There are 4 nested groupings, the coarsest first. Each group lies inside one group of the grouping before and may be the whole of it. The rows also spread widely along 16 directions, which tell nothing about the answers.
In the rows, zero is written as 128.
Some rows, each with its group in each grouping after it:
[115 144  56 163 139 148 141 118 107 164 142  56  93 131  86  83 131  80
 165 148 137 135 141  48 139 148 107  84  68  84 146 148  94 174 130 101] | muv Reva tig fere
[163 168 124 172 131 160 150 136 162 155 138  71 207 185 152 155 165 120
 139 138  74 126  74 178 145  95 140 116 110 105 136  90 130 101 195 148] | sev mak Dadod sosam
[146 107 132 103  87 111 133 134 102 131 174 134 176  66 174 105 128 151
 126 104 115 157 114 135  93 170 139 144  92 163 178  79 147  88  70 148] | sev leva Vonu romo
[125 125 135 150 145 137 125  89 181 144 141 110 164 133 123 111 106 163
 145 130 110 171 102 180 123 106 113 114  72 122 149 136 133  79 138 112] | muv Guduz momif buluv
[139 146  88 107 169 137 133 150 109 140  84 183 103  87 149 154 125 147
 109 143 153 117 109 180 116  79 101 188 130 142 137 149 175 140 153 164] | sev mak Dadod Bisa
[155 130 158 201 160 146 172 116 135 134 121 165 177 159 137 145 167  93
 133 147 112 142 132 111 156  55 132 131 114 105 146 201 108 102 146 113] | sev leva Vonu povu
[123 138 153 158 124 125 125  78 140 151 126 121 168 139  94  82 116 130
 113 131 127 140 126 119 134 124 116  93  85 111 144 170 148  99 143 101] | muv Reva tig Ripa
[137 150 123 129 130 132 130 161 166 147  93 162 100 199 134 203 180 101
 133 135 137  93 151 150 128  83 162 136 157 150 108 118 108 149 196 114] | sev mak zaki gaf
[131 110 106 151 151 110 100 165  82  92 134 160 114  75 160 179 121 109
 138 178 162 139 168  75 133 102 111 134 146 119 149 178 121 158  79 103] | muv Reva tig fere
[135 141 135 117  98 182 143 118 144 138 135  96 109 181 110 100 175 132
 139 100  98  86 117 154 117 157 142 127 102 163  97 117  98 127 150 146] | sev leva Vonu romo
[121 117 110 123 122 189 159  97 141 112 135 107 121 101 110  94  95 163
 153 135 112 148 118 152 138 109 101 156 107 129 121  75 118 144 118 164] | sev mak Dadod sosam
[117 139 138 117 100 132 159  72 132 128 133 122 131 131 121  82 149 133
 118 140 100  78 119 147 144 160 142 149 119 150 104 137 156  99 152 159] | sev mak zaki gaf
[110 122 158 137 105  78 103  86 165 165 121 163 142 149 108  98  92 127
 112 109 135 174 178 124 110 109 131  98 124 143 144 106 141  81 128  69] | muv Reva tig fere
[113 125 160 165 134  85 180  63 168 128 161 157 173 119 132 139 145  90
 135 150 130  94 123 126 178 114 162 150 130 121 148 193 169  94 154 142] | sev mak zaki gaf
[100 122 123  81 108  93  98 156 176 128 180 109  65 140 137 191 133 123
 169 114 157  90 154 134 110 167 159 115 122 157 136  96 108 160 133  90] | sev leva Vonu romo
[135 164 100 133  99 124  79 134 146 157 147  50 159 163 123 158 120 127
 136 143 142 126 116 124 133 147 129  65  98 115 138  62 144 137 161  96] | muv Reva tig Ripa
[150  87 136 145 134 197 152 142 152  69 136 153 163 119 165 178 162 166
 158 145  98 137 107 199 136  97 140 186 153 169 107 134 105 106  96 195] | muv Guduz momif buluv
[106 125 116 121 113 146 160 129 143 107 152  99  95 134 121 145 144 117
 168 181 124  79 146  90 150 146 148 137 136 106 109 112  88 177 151 125] | muv Guduz momif buluv
[137 111 138 112  78 156 159 168 132 148  86 157 136 159  72 119 181 109
 118 135 133 119 156  74  85 150 173 110 104 126 144 107  77 217 166 128] | muv Reva tig fere
[123 103 150 173 157 184 165 106  96  67 147 147 110  88 143 118 102 132
 164 178 114 142 166  76 168  59  84 156 134  94 118 166  72 139  80 108] | sev mak Dadod Bisa
[107 170 141 126 131 133 131 144  92 186 100 142 112 174  92 112 128 101
 101 104 166 105 177  68 144 116 121  79 147  86 132 150 135  80 156  55] | muv Reva tig Ripa
[128 161 145 129 128 101 122 122 117 122 100 125  93 133 135  93 112 136
 115 217  79 102 151  99 102  94 101 131 106  86 115 120  98 197 205  74] | sev mak Dadod sosam
[ 94 137 151  90  89 126 131  81 153 142 141 153 101 137 101 149 127 143
 129 146 210  76 156  88 164 146 148 108 100 136 126 119 145 125 140  81] | muv Guduz momif buluv
[166 134 116 169 134 193 136 133 122 145 110 174 158 162 135 193 162 110
 132  97 193 149 135 125 171  50 126 129 126 162 136 131 133  96 101 134] | sev leva Vonu povu
[146 162 152 141 122 165 176  83 123 181 129 138 146 140 123  55 114 139
 122 113 112 137 113 119 127  77 100 148  82 113 138  84 117 111 164 123] | sev leva Vonu povu
[121 136  98  82 127 145  96 194 144 151 108 119  64 182 135 161 189 146
 139 115 109 108 145 172  75 168 148 110 116 163 107 128  90 108 150 101] | muv Reva tig fere
[126 125 134 154 138 171 180 130 154 129 148  99 183 159 102 165 177 113
 149 131 131 109 102 130 173 140 160  98 102  95 151 176 134  95 146 140] | sev leva Vonu romo
[122 137  92 120 172 146 109 177 110 124  94 130 110 121 116 166 150 136
 117 146 141 105 116 162 120 135 116 124 130 117 130 212 157 128 145 139] | muv Reva tig fere
[102 113 151 126 126 147 125 158 128  59 122 102  90 135 105 145 107 131
 147 186  89  98 176 103 132 121 121 118 174  89  96 134  77 196 147 100] | sev mak Dadod sosam
[141 130 134 105 130  90  75 198 125 113 167 111 125 125 185 189 167 125
 132 100 107  91 111 183  84 175 152 127 139 170 144 168 139 107 116 127] | sev leva Vonu romo

New rows. What belongs after each?
[143 120  88 134 103 139 142 148 111 185 103 140 136 150 100 103 182  84
 121  73 144 164 151  96  99 153 156  90  79 155 168 139 116 109 105 114] | sev mak Dadod Bisa
[119 122 110 118  93 114 138  77 176 159 102 140 134 160  82 111 146 125
 117 123 143 134 140 152 126 148 157 110  92 166 130 111 163 115 153 134] | sev leva Vonu romo
[130 105 158 154 130 100 113  88 169  98 170 148 128 120 176 131  96 139
 155 128  85 158 151 176 123  83 117 167 153 174 114 108 117  88  97 124] | sev leva Vonu povu
[ 90  74 165 120 113 121 158  99 133 101 132 166 115  79  78  61  90 134
 133 128 124 144 171  93 108 146 130 140 127 120 144 170 106 148  91 120] | muv Guduz momif buluv
[128 108 117 134 150 129 140 137 141 120 146 153 132 113 154 147 131 125
 141  81 114 139 126 197 126 115 134 173 169 172 131 149 154  66  92 174] | sev leva Vonu romo
[140 143 161 137  96 175 122  77 102 115 153 116 140  99 123  73  94 152
 126 138 145 101 110  99 137 113  91 143  91 131 120 116 120 167 116 133] | muv Guduz momif buluv
[165  94 163 140 128 138 154 144  97 103 133 205 142  76 193 117 163 148
 136 164  91 166 140 103  81  86 125 177  76 146 164 149  65 136  92 115] | sev mak zaki gaf
[125 183  93 110 151 110 107 146  69 181 109 126  67 116 132  77 122 108
 103 113 143  76 125 113 100 135  94 142 120 120 128 177 149 135 158 109] | muv Guduz momif buluv
[121 125 132 111 112 184 157 161 107 141  89 170 129 167  89 179 191 115
 116 113 194 106 165  82 161 133 162  86 119 125 140 162 123  95 122  97] | sev mak zaki gaf
[115 132  94 106 131 115 199 123 159 158 164 139  95 107 153 139 140 116
 171 145 125 106 126 130 132 119 150 191 122 127 144  66 117 150 162 157] | sev leva Vonu romo
[138 111 125 153 130 109  96 144 123 122 140  96 179  82 129  87  64 143
 131 131  90 201 120 137  82 118  98 111 109 103 173 105 125 143 108 118] | muv Guduz momif buluv
[129 110  90 155 134 141 156 167 118 117 176  79 149 128 157 158 182  84
 171 109  92 131 129 124 145 168 161 117 138 129 149 158 108  75  82 146] | sev mak Dadod sosam
[122 116 121 113 142  93 124 163 125 132 150 110 107 122 175 100 169 131
 140 117  40 136 132 171  68 179 141 129 105 145 142 173 102  58 115 108] | sev mak Dadod Bisa
[119 160 119 146 138 124 147 104  83 150 140 111 106 114 116  59 125  80
 115  93 116  76 126 109 141 141 110 145 144 123 123 195 154 116 131 146] | sev mak Dadod sosam
[136 116 118 150 133 132  59 175  86  86 124  88 135 113 117 129 120 116
 119 121 116 127 134 130 101 160 110  90 144 133 129 209 130 146  85 121] | muv Guduz momif buluv
[134 159 107 161 122 118 131 100 114 148 137  61 129 163 143  81 164 107
 137 178  64 120 134  97 130 149 122  82  68 101 123 147 102  97 156  77] | sev mak Dadod Bisa
[131 146 107 128  88 200 137  65 137 117 129 127 107 155 134 167 138 153
 151 175 185 107 152 102 201  86 118 128 103 156  88  49 122 123 119 114] | sev mak Dadod sosam
[128 141 136 109 144 201 157 144 143 111 147 129 122 113 139 188 121 166
 158 147 161  98 102 146 161  81 113 159 116 107 132  94 117 160 150 142] | sev mak Dadod sosam
[ 94 128 185 147 148 156 140 124 153 107 188  64 136 121  88 107  73 132
 168 128 117 104 117 100 145 126 106  96 116  50 145 166  88 162 146  90] | muv Guduz momif buluv
[101 154 101 127 158 109 150  79 144 138 149 140  78 115 147 150 139 115
 145 157 159  69 127 141 177 116 124 161 119 134 117 186 168  99 147 127] | sev mak Dadod sosam
[ 88 105  87 114 179  67 159 140 144  90 135 159  71  71 169 165 119 122
 156 194  92 112 157 166 132 120 134 195 183 120 123 168 149 117 135 147] | sev mak Dadod Bisa
[151 138  92  98 105 135 109 184 137 135 116 133 104 134 161 161 134 129
 133 104 108 122 129 185  81 111 138 177 172 182 115  31 120 174 148 173] | sev mak Dadod sosam
[136 154  97 163 130 112 194 110 106 165  96 144 135 133 121 100 157  76
 123 196 114 118 150  55 146  91 137 135 106  78 146 129 120 165 188 113] | sev mak Dadod Bisa
[131 118 144 117 132 192 166 167 131 121 150 117 160 144 150 174 156 168
 157 136 117 155 132 130 148 118 135 105 103  98 149  93  93  53 111  98] | sev leva Vonu povu
[125 121 114 127 132 107 113 106 121  99 180 142 118  63 157 183 144 111
 146 144 194  75 107 118 158 149 136 152  94 163 154 206 171 156  91 149] | sev mak zaki gaf
[141 140 122 158 141 112 161 174 162 155  86 102 188 178 121 126 143 115
 123 166  33 176 129 157  95  95 148 102 134  68 153  88 106 121 215 112] | sev mak Dadod sosam
[147 141 187 138 120 122  97 131 105 119 164 168 144  98 175 146 104 133
 122 120 162 102 128 107 123  84 110 154 135 140 144 141 124 141 109 101] | muv Guduz momif buluv
[151 152  91 113  75 129  90 141 122 148 153  87 159 132 133 182 141 115
 128 121 190 107 112 110 141 162 148  92  96 157 153  61 168 162 125 134] | sev leva Vonu povu
[108 122 185  93 154 164 173 144 161 112 166 154 126 123 155 178 135 182
 155 139 127 104 119 163 145 107 133 152 118 102 141 133 110  75 143 108] | sev leva Vonu povu
[166 162 111 161 123 172 105 121  61 137  87 107 166 119 109  92 134 127
  90 157 144 131 108  88 131 108  85  87  58 105 146 169 148 159 135 112] | sev mak Dadod Bisa
[ 91 140  73 156 185  88 144 146 157 149 111 112 113 165 138 180 111  96
 151 154 104 167 182 151 169  82 129 103 192  81 129 125 151  27 152  78] | sev mak Dadod Bisa
[113 130  85 122 110  99 120 150  85 155 124 110 138 123 117 132 115 104
 120 130 158 169 186  63 143 155 132  62 127 102 164  96 153  66  90  66] | sev leva Vonu povu
[129 109 154 103 113 184 145 155 134 104 133 125 165 128 125 142 154 167
 127 101 105 125 110 178 123 154 144 126 126 141 134 131 130  80 109 155] | sev mak Dadod sosam
[146 113 111 161 110 145 151 113 131 128 101 189 125 127 114 157 155  91
 138 165 184 127 159  69 144  76 146 152 119 147 135 134 104 204 129 134] | muv Guduz momif buluv
[ 95 140  47 129 135 168 196  81 142 185 139  98  82 135  81  92 138  96
 169 111 173 113 131  98 176 144 132 135  98 117 129 120 133 108 132 148] | muv Guduz momif buluv
[112 133 114 137 188 141 108 182 129 111 124 104 145 129 120 190 125 128
 127 104 131 120 111 192 148 126 119 104 162 101 144 221 176  65 126 131] | sev mak Dadod sosam
[134 161 125 149 132 172 141 127  69 136 120 100 112 161 127  77 145 109
 117 110  94  94 144 113 146 125 104 122 153 122  93 156 121  75 124 122] | sev leva Vonu romo
[111 124  45 111 136 192 182 124 115 100 133  83 101  83 129 132 110 151
 169 179 117 126 121 141 169 125 107 174 142 110 108  56 134 145 120 192] | sev mak Dadod sosam
[118 108 124 128  97 165 142 155 115 111 156  77 114 152  98 107 150  99
 155  90  97 114 157 102 124 181 148 102 148 137 116 124  84 130  94 135] | sev leva Vonu povu
[157 150 147 144 105 156 118 128  83 113 162 100 186  95 140 132 112 125
 116 127 151  98  95 103 150 125 110 126 117 120 149 121 160 159 115 153] | sev leva Vonu povu
[125 127  98 107  74 112 208  76 121 172 151 144 118  95 141  70 161 114
 149 174 126 128 147  47 126 154 158 153  49 129 161  47 101 148 139 122] | sev mak zaki gaf
[110 138 103 150 176 124 168 136 132 143 112 121 126 135 122 135 144 110
 138 163 104 130 135 129 148 109 126 117 118  75 145 186 134  90 162 105] | sev mak Dadod Bisa
[123 151  78 113 135 118 141 108 111 149 105 120 125 102 114 106 114 134
 109 152 138 116 114 147 137 138 112 141 114 124 134 126 193 122 153 157] | sev leva Vonu povu
[113 151 117 124 111 124  93 109 181 167 110 118 105 193  78 147 135 108
 123  91 166  94 140 161 130 134 146 101 137 165 105 129 154 138 173 122] | muv Reva tig Ripa
[132 150 119 127  88 141 100 126  77 118 125  60  99 166 125  63 156 124
 118 150  66  99 158  96 109 186 118  80 107 136  90 130  97 110 123  89] | sev leva Vonu romo
[133 176 146 100 135 175 165 189  56 127  76 127 102 147 128  97 162 140
  94 178  76  58 136  99 112 121 112 138 148  66 103 140  98 154 203 112] | sev mak Dadod sosam
[115 105 155 106  87 145 131 139 134  85 142 116 159 125  91 180 152 134
 127 155 165  84 135  99 154 183 166  87 115 122 141 152 144 160 123 127] | sev leva Vonu povu
[139 137 174 129  93 159 137  92 123 128  97 176 150 147 100 109 145 130
  94 117 150  92 134 125 138 107 136 136 124 157 115 146 146 140 149 140] | sev mak zaki gaf
[153 155 116 140 132 153  91 201  64 100 133  87 155 117 162 171 121 116
 121 132 117 109 122 121 132 114 108 116 174 107 131 117 136 142 121 133] | sev mak zaki gaf
[123 177 110  86 104 130  99 147  91 146 149  82  85 124 159 106  97 139
 125 113 114  86 133 135 115 142 102 139 151 135 108  45 137 127 143 116] | sev mak Dadod sosam
[126 128 118 142 122 151 152 141  81 120 210  51 117  88 139  80 124  95
 172 108 102 107 120  65 129 174 114 123  99 100 153 141  85 152  84 131] | sev leva Vonu povu
[113 125  75 101  97 140 148 148 107 117 114  63 176 133 106 146 161 143
 118 173 111 124 129 131 159 213 160  72 124 102 134 102 181  63 128 142] | sev leva Vonu povu
[109 125  60 137 157  87 170 154 114 168  92 103 104 123  79  59 143  79
 125 134  74 149 145 115  87 167 136 114 113  90 158 181 133 137 162 133] | sev leva Vonu romo
[113 106  98  97 127  86 113 149 152 117 136  99 110 112 132 124 142 144
 138 149  77 136 128 177  79 192 145 121 101 146 141 142 136 120 133 132] | sev leva Vonu povu
[132 136 147 127 103 145 131 132 134 110 166 120 148 131 137 203 143 124
 147 161 182  87 132  84 171 123 146 109 110 116 143 111 127 161 133 105] | sev leva Vonu povu
[136 143 143 119  94 155 148 144 106 136 115 151 109 162 128 150 154 121
 130 168 152 109 179  51 141 102 137 109 116 111 124  78  82 156 149  71] | sev leva Vonu povu
[ 92 172 152  92 141 157 155 113 109 151 129 125  82 132 110 106 105 154
 123 143 153  74 142 100 159 115  99 118 110  74 122 133 133 102 170  71] | sev mak Dadod sosam
[107 131 151 101 165 143 162 141 109  95 127 149  91  80 127 104  89 159
 127 156 100  86 124 154 121 105  94 190 162  96 116 158 134 157 157 155] | sev leva Vonu povu
[ 99 104 165 105 114 136 144  76 180  98 107 157 116 143  69 111 138 151
 113 130 121  83 132 189 133 157 149 142 132 165  96 193 163 125 153 163] | sev leva Vonu povu
[127 134 132 115  90  79  84 102 110 175  95 182 110 131 118  71 108 124
  86 102 148 160 186 107  82 127 121 112 119 174 136 109 147  97 111  78] | muv Reva tig Ripa
[137 126  66 123 142 130 132 176  89 154  96 168  38 158 167 124 180  99
 142 114 100 153 199 118  91 110 127 151 150 176 106 125  74  79  95  98] | sev leva Vonu povu
[147 132 161 105 107 167 143 152 151 139 163 122 184 124 146 162 157 152
 133  86 134 105  74 175 118 143 153 135  92 145 162 109 138 117 139 159] | sev mak Dadod Bisa
[149  97 181 149 121 123 128 139 129  84  84 168 201 111 135  98 116 168
  95 180  51 170 132 167  82  98 125 146 145 118 133 143 122 127 143 139] | muv Guduz momif buluv
[113 158  95 120  94 135 135 123 112 129 162  61  76 154 138 125 148  95
 159 157 113  69 159  76 154 162 138 113 136 121  97  80  96 148 142 102] | sev mak Dadod sosam
[117 139 144 137 123  65 101 118 110 166 160 147 107 118 151  87 112  93
 124  95 126 130 167  94 100 133 122 123 132 143 148 153 127  91 106  75] | muv Reva tig fere
[107 150 209 107 119  69 163 118 150 171 172 189 123 129 152 127 144 105
 122 116 141  57 141  98 119 126 163 158 135 115 154 157 126 120 181  89] | muv Reva tig fere
[165 151 102 120 128 164 134 181  88 152 112 168 170 106 170 197 154 137
 116 136 190 123 104 123 139  87 131 151 126 129 162  95 156 125 130 146] | muv Guduz momif buluv
[132  89 103  95 152 149 167 194 128 135 130 164 105  90 146 132 193 144
 153 112 106 137 108 160  63 165 154 168  81 148 169 187  85 126 108 158] | muv Guduz momif buluv
[142 136 147 136 112  91 116 147  76 123  76 204 109 128 136 126 169  96
  85 187 134  90 181  65 103 114 139 139 146 135 120 191 120 177 151  96] | muv Reva tig fere
